The rows are grouped in 4 different ways at once. Each group adds its own fixed numbers to the row, and there is some noise. The rows also spread widely along 14 directions, which tell nothing about the answers.
Known rows, each followed by its group in each grouping:
[ 32 -23 -19 -32  -4   4 -31  -6 -11   8 -13  18 -12  -2 -17   7  10 -44
  18  17   7  25  19  -3 -30 -14   1  -6  -2 -11  14   3  -1  14 -18  16
  -8   3  26   6   7 -30 -20 -14  16  37 -18]  L J z923 (1)
[-21   5 -10 -24  -8  31   6  -7 -12  25 -12  29 -10   8 -20   9  -6 -30
   3  26  -7   7  33  24  -8  -7   4  11   5  44   9  -3  -4 -25  -3   5
  -9  21  37   8  20 -42   6 -15  33  13  -1]  Q D z612 (2)
[ -2  22 -12   7   0   0   9  27  -1   7  11  -6  12 -28  -8  15   9  -9
   1 -10  18 -14  -4   0   4   8   5  10  -5  -8  31 -40  -3  40  12  -4
  -3 -28  13   5 -11  -1   1   4  14  26 -13]  L D z612 (3)
[-31 -17 -22 -18  -9  -9  14  13  -3  44 -20 -13 -28  -7  -5 -13 -30 -22
 -32  30   8 -18   9  34  19  16 -22  15   5  10 -57   6 -27 -15  -9 -16
 -25 -20  15  10   5 -28  -4 -35  18 -22  13]  U H z923 (0)
[ 21 -15   7 -42  -1  21 -31 -23 -26  24 -49  28  -2 -28 -10  35  -1 -18
  37   3  36  52  14  -6  14  10  13  -9  -3  22  10 -11  -7 -32  36   6
  -6   3  -7  -5  18 -59 -13 -15  -1  19  13]  U B z796 (2)
[ -4   8   6 -24  18  32   6  -5 -32  18  -9  48 -12 -26   1  56   9  -4
  12   0  39  41   2  18   7   8  -6 -14  14   1  21 -37 -24   8  17  -3
  -7   0 -16  10   3 -21  -7   0   8   9   8]  Q R z796 (4)
[-21  12  20 -27 -10   7 -14   5  14  -9  22   9  -5  17   2   6  -9   5
 -26   3 -18  35  38  -2 -22 -25 -27  -9  -2 -19   7  -8   6  -2  40 -42
 -35 -10  33  24   7   3   9   1  34  21  33]  U J z923 (0)
[-13  -9  -2 -17  30  16   6 -20 -15  28 -14  30 -14 -17 -12  36   1  12
 -12   3  22  57 -12  24  -8  11   6 -13  29 -26  -4 -23 -27  15  25  -2
 -11  -3  -5  18  -2 -19 -18   3  27  26  25]  L H z612 (4)
[-19   2  -5  -2 -12  18 -16  27 -16 -10 -24  23 -30 -18  32 -11   9   6
  22  -3  33 -30  22   6   3 -15 -33  14 -38  10  36   5  15   2   8 -23
 -25 -14  10 -22  11  -9  10  11 -15 -20 -21]  U R z612 (3)
[-13  -1   0 -26  15  24  16  -2  -5   4 -11  16   2 -28  -9  19  21 -53
   6   6   8  22 -28   9 -30 -23   1 -45  34 -12  20 -19  -9  39 -29 -20
  -4  11  21 -18 -47  -9 -36 -13  11  21 -12]  Q B z796 (1)
[ -6  -9  15   0  24  38 -24  -6  -8  20 -13  43   0 -14   2  16  17   4
  15  -7  22  18  12  17 -24 -10 -10  -9  -8 -17  32 -22  31   1   9  -7
 -11  -6  -4  11  -6 -14 -13  29   8  15 -10]  L J z796 (1)
[ -3 -13 -18 -22   5  11 -11 -10 -10  12 -31  22 -31   5  11  17  10 -13
  10  16  23  32   8  13  -2   8 -13  -4  -7  -3  -8  14 -13  -3  13  -7
 -16  14   4  -2  22 -24  -2 -12  10  -1  -3]  U R z796 (2)
[-30  -7  -3 -15   6  32  24  -5 -12  25 -14  24 -11 -22 -11   5  14 -34
   8  15   5 -12 -10  28 -18 -30   7  -8  32  23  22   0  -3  16 -35  -2
  -6  14  38 -19 -22 -26 -24  -8   8  11 -21]  Q D z923 (1)
[-27   5  -6  25  10  17 -12  18  32  27 -12 -21  -4   2   4 -17  -5   0
 -23  -1   3  -6   7  18   2  12 -38  -3 -36 -24 -25  -1  47 -11  24 -33
 -16 -23  10  18  -1   4  14  18  20 -16  -4]  L B z612 (2)
[-14   1  -6 -22  -9 -11 -14 -10  18  -3 -36 -14 -46  25  29 -33   0   1
   8  11  16  14  11   8  -5   1 -27   7 -22  -8 -39  16  -2  -2  29  -5
 -30  -4  17  -7  29  -4  -5 -14  12 -28 -11]  U J z796 (1)
[  7  28   5 -41 -28 -25  -7   9   2 -20 -32  -6 -15  -8  15 -13  -6 -50
  31  -7  22  11   3  -8  -4 -13  -4 -10  -5  19   4 -11 -24  30  11  15
 -19  -4  29 -19   7   1 -14 -43   4  -1 -28]  L D z612 (1)
[ -3  18  -2   3   0  12  41 -10   9  39   3  -3   0   9 -27  23   2  19
  21   8   0  -2   5  22  24 -10  20   0  19  12  11  11  14  -3  29  39
   9  -4  27   3  30 -39   3  19   0  18 -24]  Q H z923 (2)
[ -3   8 -10  -4   4   6  10   3   9  15 -11  -1 -39   7  15 -15 -11  17
   8   6  23   1  25  18  14  11 -27  10 -30  -4 -24  -5  12  -7  33   6
 -19 -18  -6   6  34  -1   6   4  -3 -29 -19]  U B z923 (0)
[-42  36  -7  26  11   9  22  10  21   7  14  12 -13  17  14 -13  24  25
   1  -8   1 -11   9  29 -23   0  -4  19 -12 -11  23 -11  10  31  26  -1
 -11  -3  23   4  15  37   8  32  29   4 -24]  U D z612 (2)
[-25   8  17   1  24  44   4 -32   9  21 -21  19  -2  16  -7  -6  11   8
  26 -18  12  29  -7  14 -15   2   2 -23  -3   9   6 -14  29  -9  40   8
  -4  17  14  -4  -3 -17 -23  24  32  -8 -18]  Q J z612 (4)
[-18  41  23   9   1   8  16   6  23  20  22   0   6  17 -16  -7  -8  18
   1  -9  -8  -1  23  29   1  -8 -12   4 -11 -11  -1 -28  31   6  39  22
 -10 -26  19  33  18  13  14  24  23   1 -20]  Q D z923 (1)
[  5 -23 -24 -33   8  13   6 -16 -12  -1 -13  20 -28  -2  -8  15  21 -16
  13  19  -1  33 -10  10 -31 -25  -2 -20  29 -30  23  15 -16  34 -22  -1
  -4  12  23 -17 -10 -19 -28   3  11  35 -17]  Q H z796 (2)
[-20   4  11 -15 -15  13   1   7  11  18 -28  -6 -20   0   8  -9 -15 -15
   5   7  12 -14  23  12  21 -21 -29   1 -18  23 -16  13  27 -21  21  -9
 -23 -13  23  -5  17 -29  10 -10  -7 -28 -10]  U J z923 (1)
[  7   4 -24 -44 -10  25   3 -21  -6 -25 -13  -3 -33  12 -11 -21 -21  -5
  11   0   5  17   4 -22   1  13 -10  -5 -10  16 -12 -42 -10   8  32  -7
 -17   3  35  -4  -5 -55 -12 -31  27  -9 -14]  Q R z612 (3)
[-17 -21 -40 -15  28  39  36 -34  -7  25   0  27 -45  16 -21  -1   5   5
   4  28  -6  18   4  33 -24   6   8   9  25   3 -10  -6 -14  16  -9  14
  -1  29  29   1   6 -29 -19   0  35  12 -21]  U D z923 (2)
[-38  -3  10 -19   2  33  -8 -14   5   3 -25  15 -19   3   8 -29  -5 -11
  10  -2   2   7  10  10 -21 -14 -18  -9 -10  16   0  -5  17 -16  14 -32
 -29  15  34 -12  -8 -11 -13 -11  24 -14  -5]  U D z923 (0)
[  8  28 -22   7 -11  -3   9  30  17 -15  27  -5  -3  19  -1  -2  25  -9
  18  -2 -10 -24  17  -4 -23 -24 -10  -4 -22 -21  49  12  25  39  -1   7
  -6 -11  35  -6  14  29   5  25   4  25 -44]  Q H z612 (0)
[-11  12 -17  -2  16   6   9  -2  -2   3   5  33 -33  19  10   9  24   0
  20   7  14  20  18  25 -20   8  -4   5 -13  -7   8  -7  -4  27  14  14
 -13  19   6  10  38  24   3  15  17   9 -31]  U D z923 (3)
[  0  10  -4  -6 -16  17  -5   5  27  -6   3 -40   5  -6 -13  16  -1   2
 -11 -11 -10   2   1 -33  18 -17 -11 -10  -8 -10  29   0  33  -1  39 -40
 -12 -25  42  -4 -14 -25  13  -3  11  22  10]  Q D z612 (0)
[ -4 -11 -25  14  14  27  -8 -14  -7  21 -10  10  -4 -13  -5   2  27  43
  15  -1  16 -14   1  -4  -8   9  23  26  -8  -6  44  -4  16  -5  24  -6
  -3  -8  20 -11   4 -33 -13  28   9  29  -3]  U H z796 (0)
[-12 -17  -8  18  12  27 -25   9  17  -8 -35  -7 -26 -10  38  -7  32   2
  21 -16  29  -6  -4  -9  -8 -11 -35 -15 -40 -28  20  28  44  11  12 -40
 -19  -6   7 -29  -1  13  -2  27 -12 -13 -29]  U J z923 (4)
[-18  14   2   9  24  17  21   8  12  27  16  13 -18   5   4  78  27  15
 -24   6  14  38  15  14  14 -11  -9 -13   9 -24  17  11   8  19  42 -21
 -17  -7  -6  24  35   5  33  23   0  20  23]  U J z612 (1)
[-43   6  47   1   0  13 -10  17  21  13 -35  -4   9 -14  26 -17  -8 -18
   0 -18  16   8  -9  25  -3 -30 -49 -33 -10 -21  -8   5  39  -2  18 -42
 -25 -21   1  -6 -27  12  -6  20   1 -28  -7]  L J z796 (2)
[  9  -6 -35 -10 -14   5  13  -4   9   6  23 -20 -31  14 -24 -17  -5  30
  -9  22 -15 -16  26   3  -6 -10  -9  31  -2 -21  14  -4   3  10   0  14
  -5 -26  41   8  11 -26   1  10  17  22 -17]  Q D z796 (0)

New rows, each followed by its group in each grouping:
[-12  11   6 -17 -10  39 -12   6   4 -31  -1  13 -12   4  11 -30  -4   3
  20 -15  -6 -19  34 -15 -23 -29 -30  -4 -32  13  34 -23  42  -2  24 -31
 -22  -4  41 -16  -9  -9  -4   7   9 -11 -23]  U J z923 (0)
[-15  33 -10 -27   7  -9  50   6  32  -8  13 -11 -29  38  -5   4  -2 -57
 -12   7 -13  22  -5  18 -21 -15 -22 -43  15  -9 -36  -7 -14  64   4   3
 -15  12  26   4  -3  29  -9 -26  22 -17 -29]  U J z612 (1)
[  1  35  11   7  -4  29   4  16   2  11 -15   0  19 -29  -1  16   1  -8
  26 -21  27 -20  10 -11  24  -2   7  -4 -26  34  34 -36  36  -5  37  -1
  -4 -23  17  -7   1 -31   9   1 -10  -2 -17]  L B z612 (1)
[ -2 -13  20 -23 -27   2 -32   1  20 -16  -3 -36  10 -19 -16 -29 -14   6
  -5  -7 -15  12   3 -19 -11 -37 -22 -10   1 -40  18  -2  26   4  20 -34
 -24 -35  49  -2 -35 -24 -12   6  18  30  10]  Q D z923 (3)
[-43  13  10 -18 -13  -6  34  15  11  13  11 -19 -25   3   0 -35 -31   4
 -30  12  -3 -14  11  32   4  -9 -34  10  14  -6 -43 -22 -17  11  12 -12
 -26 -27  27  14 -10 -14  -3  -9  24 -25   2]  Q J z923 (3)
[-41  14  -3  -8   2   1  10   6   6  19 -10  12 -20  17  10 -23  10 -36
  -3  17   5  -9  10  33 -27  -7  -7   1   1  19 -25   5 -11  12  -5   0
 -24  18  31   1  11  10 -10 -15  30 -16 -16]  U J z923 (1)
[-25   8  -7 -17  14  16  48 -21  -7   8 -19   6 -27 -18   7  20  16   9
  21  -5  30  14 -25   3  15   1  22  -4  30  23  14 -18 -28  31  27  -4
  -7  17  21 -29   1 -29 -16 -12  -3   3 -12]  U D z923 (3)
[-22 -30 -16 -14  10  15  11  -3 -13  28 -34   7 -34 -28   4 -23 -11   4
   2  12  25 -12  -9  32  -2  -3 -18   5   9 -11 -19  -1 -12   7 -16  -2
 -14 -15   5 -16 -19 -23 -31  -3   5 -14 -13]  U H z923 (4)
[ 14  -1 -31 -31   6  21   0 -18 -21  10   5  29 -21   0 -18  21  11  -8
  11  14   2  31  16   6 -19  16  19  15  13   3  18 -30 -28  16   5  17
  -3  13  24  13  13 -29  -8 -12  33  42 -10]  Q D z923 (2)
[-40  28  -4  22   0  24  28  22  19   4  -1  -8   3  -8   5  -9  11  -5
  -7  -9   5 -32  -8  13   3 -15 -20  -8 -13   5  21  -4  26  19   8 -24
 -11 -11  34 -15 -22   5   3  12  12 -15 -17]  U R z612 (4)
[  1  16 -42  -1  11  13  10 -13   9   6  14  -5  -4  12 -25  29  37  -5
  -6   9  -4  26   3 -13 -20  15  34   9   9  -2  27  -6 -16  31  19   1
   2  19  45   3  13 -12  -3  -6  46  53   6]  U D z612 (4)
[-14   4 -31 -20  15  18   6  -6   6  10 -12   9 -35  25   5  18  13 -34
 -13  23   4  21  13   7 -12  13 -12  -6  -6  10 -30  -1  -7   7   9 -20
 -19  26  20  11  22 -11   7 -25  28  -7  -3]  U J z796 (1)
[-18  36   8  -7 -10  21  27   9   3  20   4   2  24 -12 -22  17  14 -26
  13   7   1 -15   9   7   5 -21  20  -7  13  39  29 -15  16  -5   9   7
   3   0  43  -7  -1 -34  -2  -3   9  17  -5]  Q B z796 (1)
[ -5  28 -41   1   6  23  42   2  -3   5  19   0  -2   0 -14  45  29  -2
   2  -2   4 -10  -8 -16   7  10  33   0  16  23  41 -20 -11  30  22  -6
   5  11  36  -9   6 -28   2  -9  12  32  -9]  Q H z612 (0)
[  3  -9   8  -6  15  40  -2 -10 -10   4  14  22  -1 -20 -20   7   2  33
   8 -15   6  15  -1   1 -10 -15  -9  -9   5 -38  39 -39  27  17  22 -11
  -4 -23  11  11 -26 -34 -14  34   9  28  -8]  Q R z923 (3)
[ 15  26 -17  -6  16  14  14  -7   2  31  15  12  15   4 -47  19   0 -25
   5   2  -1  15   3  17 -10  22  25   0   6   5  -2 -56  -1  23   9  35
  12  -6  19  36   2 -17  -9  -6  40  28 -18]  L D z796 (1)
[-31  -7   3 -28   7   8  -7 -17 -27  30 -43  28 -24 -24  12  -7  -5   6
   7   6  38  27   2  28  -3  22   8  13  12  18 -22 -19 -39 -15  26  -2
 -23   3   2  -1  11 -27 -23 -21  26  -5  17]  U H z923 (4)
[-11  -3 -38  -5   9  23  13 -20   4  -2  -6  -4 -21   4  -6  33  38  29
   8   8   4  11  -5 -22   2   5  27   7   8   4  31  12   0   8  36 -23
  -6  21  44 -16  20 -47   1   4   9  36   8]  U H z796 (3)
[-13  26 -11  -2  -4  18  18   6  24 -17   3 -29  -7  -2   3  12  12  18
 -10 -12   2   4  -7 -21  13  -8 -14 -10  -9 -14  14  -9  16  22  41 -37
 -13 -14  38 -10 -13 -13   8  -1  11   3   1]  U R z796 (4)
[-10  17   2 -19  -8   2   8 -13  -4  -1  17  16  -9  -2  -6   7   8  29
   5   1   0  24  21   4 -17 -17  19  18  18   1  37 -17 -22  13  35   5
 -15  -5  38   6  16 -13  -7   5  23  40  11]  U D z923 (0)
[-23  -6  11 -36  10  53 -14 -29  -2   0 -39  32 -35  13   3   5  -5 -17
  19   7  11  48  16   8  -8  -5 -32 -27 -14  13 -11  -5  20 -27  23 -27
 -23  27  10   1  12 -18  -1  -8  19 -21  -2]  Q D z796 (4)
[-13  17  -1  14  17  29   5  23  -9   2  22  23  14 -26   9  50  40   2
  -7 -12  15   7  -2   2 -19  -8   0  -5   8 -25  61 -33   1  41   7 -32
  -2 -10   3   2 -23  11   2  30  11  42  -2]  Q J z796 (2)
[-26  15 -14  11  18  23  22  -5  28  -7  19 -10  -9  17   0 -13  12  16
 -18 -12 -14  10  -6   0 -31  -5 -12  -7   0 -32   9 -22  20  38  25 -29
 -11  -4  37   4 -24   4  -5  19  36  14 -11]  L J z612 (2)
[-16  16   5  -7   3  16 -16  12  -9  11 -10  18  25 -30  -3  17  16 -18
   6 -12  15  10   0   2 -15   3  13  -7  -2   6  28 -28  -3   9  17 -20
 -10  -2  22   1 -14  -3 -15  -4  31  31  10]  U H z923 (4)
[-18  27  -8  12  -2 -12   5  17  -2  17  28  16   3  -1   1   8  29  18
  -8  11  10   3  19  19 -21  -2  15  21   3 -15  42  -6 -18  22  14  11
 -11 -15  20   9  20  18  -2  21  23  41   3]  Q B z612 (0)
[-34  -4  -8   7  12   8 -11 -13  17  19   5   4 -17  27  10   0  24  20
 -24  11  -5  31  15  13 -27   3  -3   7  -1 -21  -6  20   3  -5  33 -29
 -25  15  28  15  23   4   0  12  41  20  21]  U J z923 (0)
[-23   0  23   3  21  34 -17 -16   4  27 -13  13   2 -19  -6   3  -2  29
  -3 -17  19  31  -1  19  -3   9 -11  -4  -2 -26   2 -34  20 -12  41 -15
 -15 -19  -2  19 -10  -9  -8  23  30  11  10]  Q D z923 (4)
[ -5   6 -36  14  20  27 -10  -7  23  -6  18  -4 -34  42   7 -20  14  29
 -15  -4  -6   3  17  -4 -23  23 -28   9 -40 -35  -6 -16  30  12  37 -20
 -16  -5  15  19  15  13   9  25  35  -4 -20]  Q J z612 (0)
[-32  -9   3 -22  22  30  -8 -18 -11  12 -26  40 -47   6  26  28   7  17
   0  11  24  47  18  21  -5   4 -24  -1  -3   0  -1   1  -9 -14  35 -31
 -32  15  -8   6  34  -2   9   3   7  -8  18]  U D z796 (0)
[-40   9 -15 -24  -5  24  16   8 -11   5  -5  20 -17   2   0  28  10 -25
 -12  24  -4   0  14   7  -1 -14  -5  -2  14  38  14   8 -11  -7   3 -40
 -23  25  42  -4  14 -35  13 -19  16   9  17]  Q H z612 (3)
[-27  35  -9   3   1  13  37  11  17  -3   7   3 -12  15  -4  -4  18 -19
  15  -3  -2 -15   2  15 -12 -16  -4 -10  -2  15  23  -7  10  39   7   4
  -6  13  35 -11   5  18  -1  10  15  -3 -37]  U D z612 (3)
[ -3 -22  -1 -13 -21  -4 -33  21 -12  24 -23   5  -2 -20  -5 -10  -3 -29
   2  23  14 -12  19  17   1 -19 -24   7 -15  -7   8  26   7 -14 -18  -7
 -20 -18  22  -1   4 -30  -7  -4   6  12  -1]  U R z923 (3)
[-23  -8  -6 -10 -11  30   6 -21   9  13 -42 -15 -16  -6  -1  -3   5   7
  18   2   9   1  -7  -9  21 -16   6   2   6  27  18  26  19 -22  25 -15
 -12   7  45 -32   3 -58   0  -7   5   1  -6]  Q D z612 (2)
[  7   6  26 -24  -1   8   9  -7 -10  35  -7  17  31 -25 -24  53   8 -38
  20  -8  16  44  -5   6   0 -21  29 -29  39   8  29  -9 -12  12  22  15
   4   2  15  -3  -9 -36 -20  -5  10  44   9]  U J z923 (2)
[-24  29   9 -17  -8  25  42  13  -5  -4  26  13   1 -16 -10  21 -12  21
 -14  -5  -2 -11  13   5  10 -27 -12   1  17  12  34 -39  -1  16  28 -23
 -13 -23  30   1 -19 -26   5   2   7   7  10]  U R z796 (0)
[-27 -11  -4 -15  10  15  24   1   0   2  13  14 -44  -8  14  24   7  26
 -23  12   4  24   3  18  -5 -28 -29  -4  27 -38  16   7 -12  27   6 -34
 -24 -11  12   0   1   6   5  12  -2  14  10]  Q D z923 (0)
[-26  19  27  10   0  -4   0  22  10  31   7  11   6  -4  -4   3  -2  11
  -8   8  10  12  24  42   0 -15 -28   1 -10 -26   0  -4  23  -5  23  -2
 -17 -30  -3  31  22  13  14  37   5   1   6]  L B z796 (3)
[ -8  -4   1  -3  19  52  18 -17   6  12  -4  10 -17   5 -11  30   1  24
  13  -9   8  16  14  -6  17 -10 -10 -15  -8   4  21 -10  42  -7  47 -16
  -6   0  12   0  10 -45   9  26  -2   0  -5]  U J z612 (3)
[  4   5  14  15   7   4   1 -16   9  36   6 -10  33 -11 -21  14  20  24
  15 -20  14  18 -12  -1  -3   0  41  -1  13 -14  35 -10  11   7  44  20
   5 -19  22   2  -7 -23 -27  24  20  47   2]  U J z923 (0)
[-56   9  -5  -3   3  24  -7  19   4  13 -24  13 -17   0  17 -13   9 -32
 -19  14   2 -22   7  28 -17  -5 -29  -4 -11  16  -9   5  12  -6 -12 -44
 -32   9  28   1  -6   4   6 -15  26 -18   1]  Q H z612 (1)
[  1 -34  28 -20  -9  14 -24 -16   4  21 -39 -13 -10 -30  -5 -44 -30  15
  21 -14  20   7 -13  10   4 -20 -26 -10   0 -31   1  -4  29 -17  12   3
 -16 -43   5 -13 -33 -32 -35  13  -4  -7 -15]  Q D z923 (0)
[  6  14 -10 -33 -23 -22  40  -2   9  -7  -2 -20 -29  -2 -10  -7 -12  19
  13  13   1  -7   7   4  13 -33   3  10  23  -1   5   7 -13  30  14  29
  -8 -26  43 -13  17 -36 -10 -10 -17   9 -21]  L H z796 (1)
[-37  13  20  -7  12  27  25 -15  -9  24 -21  16  -5 -32  11  30   9  20
  10 -12  29  23 -11  12  17  -5  16  -1  26  22  22 -19 -11   0  45 -21
 -13   2  13 -13  -2 -28  -3   1   3   8  11]  U D z923 (2)
[-13  33  26 -25   3  12  18  -6   8  -4 -17   5   0 -10   8  23  10 -30
  25 -13  19  34 -12  -3   2 -15   4 -41  12  17   8 -16   5  18  35  -9
 -15  12  19 -14   1  -4  -9 -16  -2  -1 -10]  Q B z923 (1)
[-20   5  20 -16 -13  10 -18  -6  18 -18 -29  -8 -20  -3  24 -37  -8  17
  23 -16   5  11  13  -2  -7 -23 -27   1 -20  -9   8   5  30  -3  40 -18
 -27 -13  31 -18   3   0  -3   8   7  -9 -17]  U D z923 (2)
[-35  -6  24  -4  11  36   4   5  -3  47 -31  22 -11 -10  -6  -2 -20   1
   5   7  19  -4  10  49  16  -9 -42 -14  -7   3 -20  -1  35 -35   7  -6
 -13 -19 -12  12   2 -18   0  24   3 -36  -8]  Q H z796 (4)
[-37  32  17 -14  -9  12 -14  22  -2 -19   0  23 -19  -2  34 -19  -3   2
  -6  -8  11  -5  37   7 -19 -10 -30  16 -25  16   6 -35   6   1  34 -37
 -39  -8  26  10  13   8  13  -9  20 -13   1]  L J z923 (1)
[-21 -15  -3 -11  12  35  25 -17  -8  52 -11  21  -2 -10 -32  34  -9 -11
 -11  21   3  15   1  25  11 -17   7  -5  29  24  15   6   5 -20  -3   1
  -4   4  24   7   4 -58  -7  -2  11  18  16]  L D z612 (0)
[  9 -34  -5 -14   4   2  -7  -5  -6  45 -15  -3   2 -34 -27  24  -8 -20
 -12  15  11  29 -13  20   2  -8  -2  -5  29 -36   1   2 -12  12 -17   4
  -1 -26   8  10 -20 -37 -19  -3  12  41   9]  L D z923 (2)
[  0  16  -1 -12  -2  -6  32   8  -8  35  -3   5  -4  -6 -23  26  -6 -12
  17   6  18   1   0  25  22   1  12  -5  16  12   3  -9 -14  17  14  36
   1 -15   5   7  19 -26  -3   2   0   8 -17]  Q H z612 (3)
[-28  -2   6  -3   2  13   9  -1   1  -2  -5  21 -47   0  21 -18   0  60
   9  10  16   5  32  23  -6 -32 -33  19  -9 -22  24  12  19   1  28  -5
 -26 -21  14  -3  31 -13   5  42 -17  -5  -4]  L B z612 (3)
[ -5   2  23 -30   2  -8   9 -11   3   3   8   8 -25  -8   4  23   4  33
 -14   2  11  52   0  15  -8 -24 -11  -9  36 -49   8 -14 -24  33  33   0
 -20 -30   4  12   2 -10 -11  14   7  25  20]  Q J z796 (1)
[-32  30  18 -30   0 -12  38   1   7  12   1  10 -23  19   7  25  -3 -28
 -10  12  12  47   5  32   1 -11 -14 -24  25   5 -25  -2 -40  25  26   7
 -19   8   9  11  24  14   0 -15  22 -10   6]  Q J z612 (4)
[-10   0   9  -7   2  18 -15  -5   0 -13 -21   3 -36 -23  28 -47  -1  47
  24 -15  30  -7   7   4 -10 -10 -26  13 -22 -28  13 -26  24  10  30  -7
 -24 -34   7 -17  -7  -5 -18  22  -9 -15 -28]  Q B z923 (1)
[ -6  22   5 -14   1  13 -13  -7  10  16 -10   8 -12  18  -1  16 -11   3
   3  -2   6  37  32   7  14  20  -7   8 -21  10 -19 -20   8 -22  63  -5
 -20   1   9  31  44  -7  27  -8  30   1   6]  U D z923 (2)
[-33  22  21 -10  -2 -10  33   7  12  36  11  16   2  25 -16  32   4 -26
  -4  19  -4  28  20  39  -1 -30  -3 -19  27  11   0  23 -10  10  19  20
 -12   9  21  16  35  -3   6  12  17  12   7]  U J z612 (3)
[ -1   0 -24 -25   9  35 -21 -17  -8 -20 -14  30 -35  12   9   7   9  22
  15   2   1  27  32 -14 -17   7  -8  10 -24   2  22 -15   9  -3  45 -24
 -23  12  22   3  24 -25   9   4  20  16   0]  U H z612 (2)
[ -1   7   9  -5 -10  -7  -7  11  10  12 -12 -18 -17 -17   5 -10 -18  24
  -1  -9  18   5   9  11  19   0 -24  14 -10 -27   3 -16   4  12  32   5
 -14 -49   1   9   3  -7   9  12   4   3 -10]  Q D z612 (2)
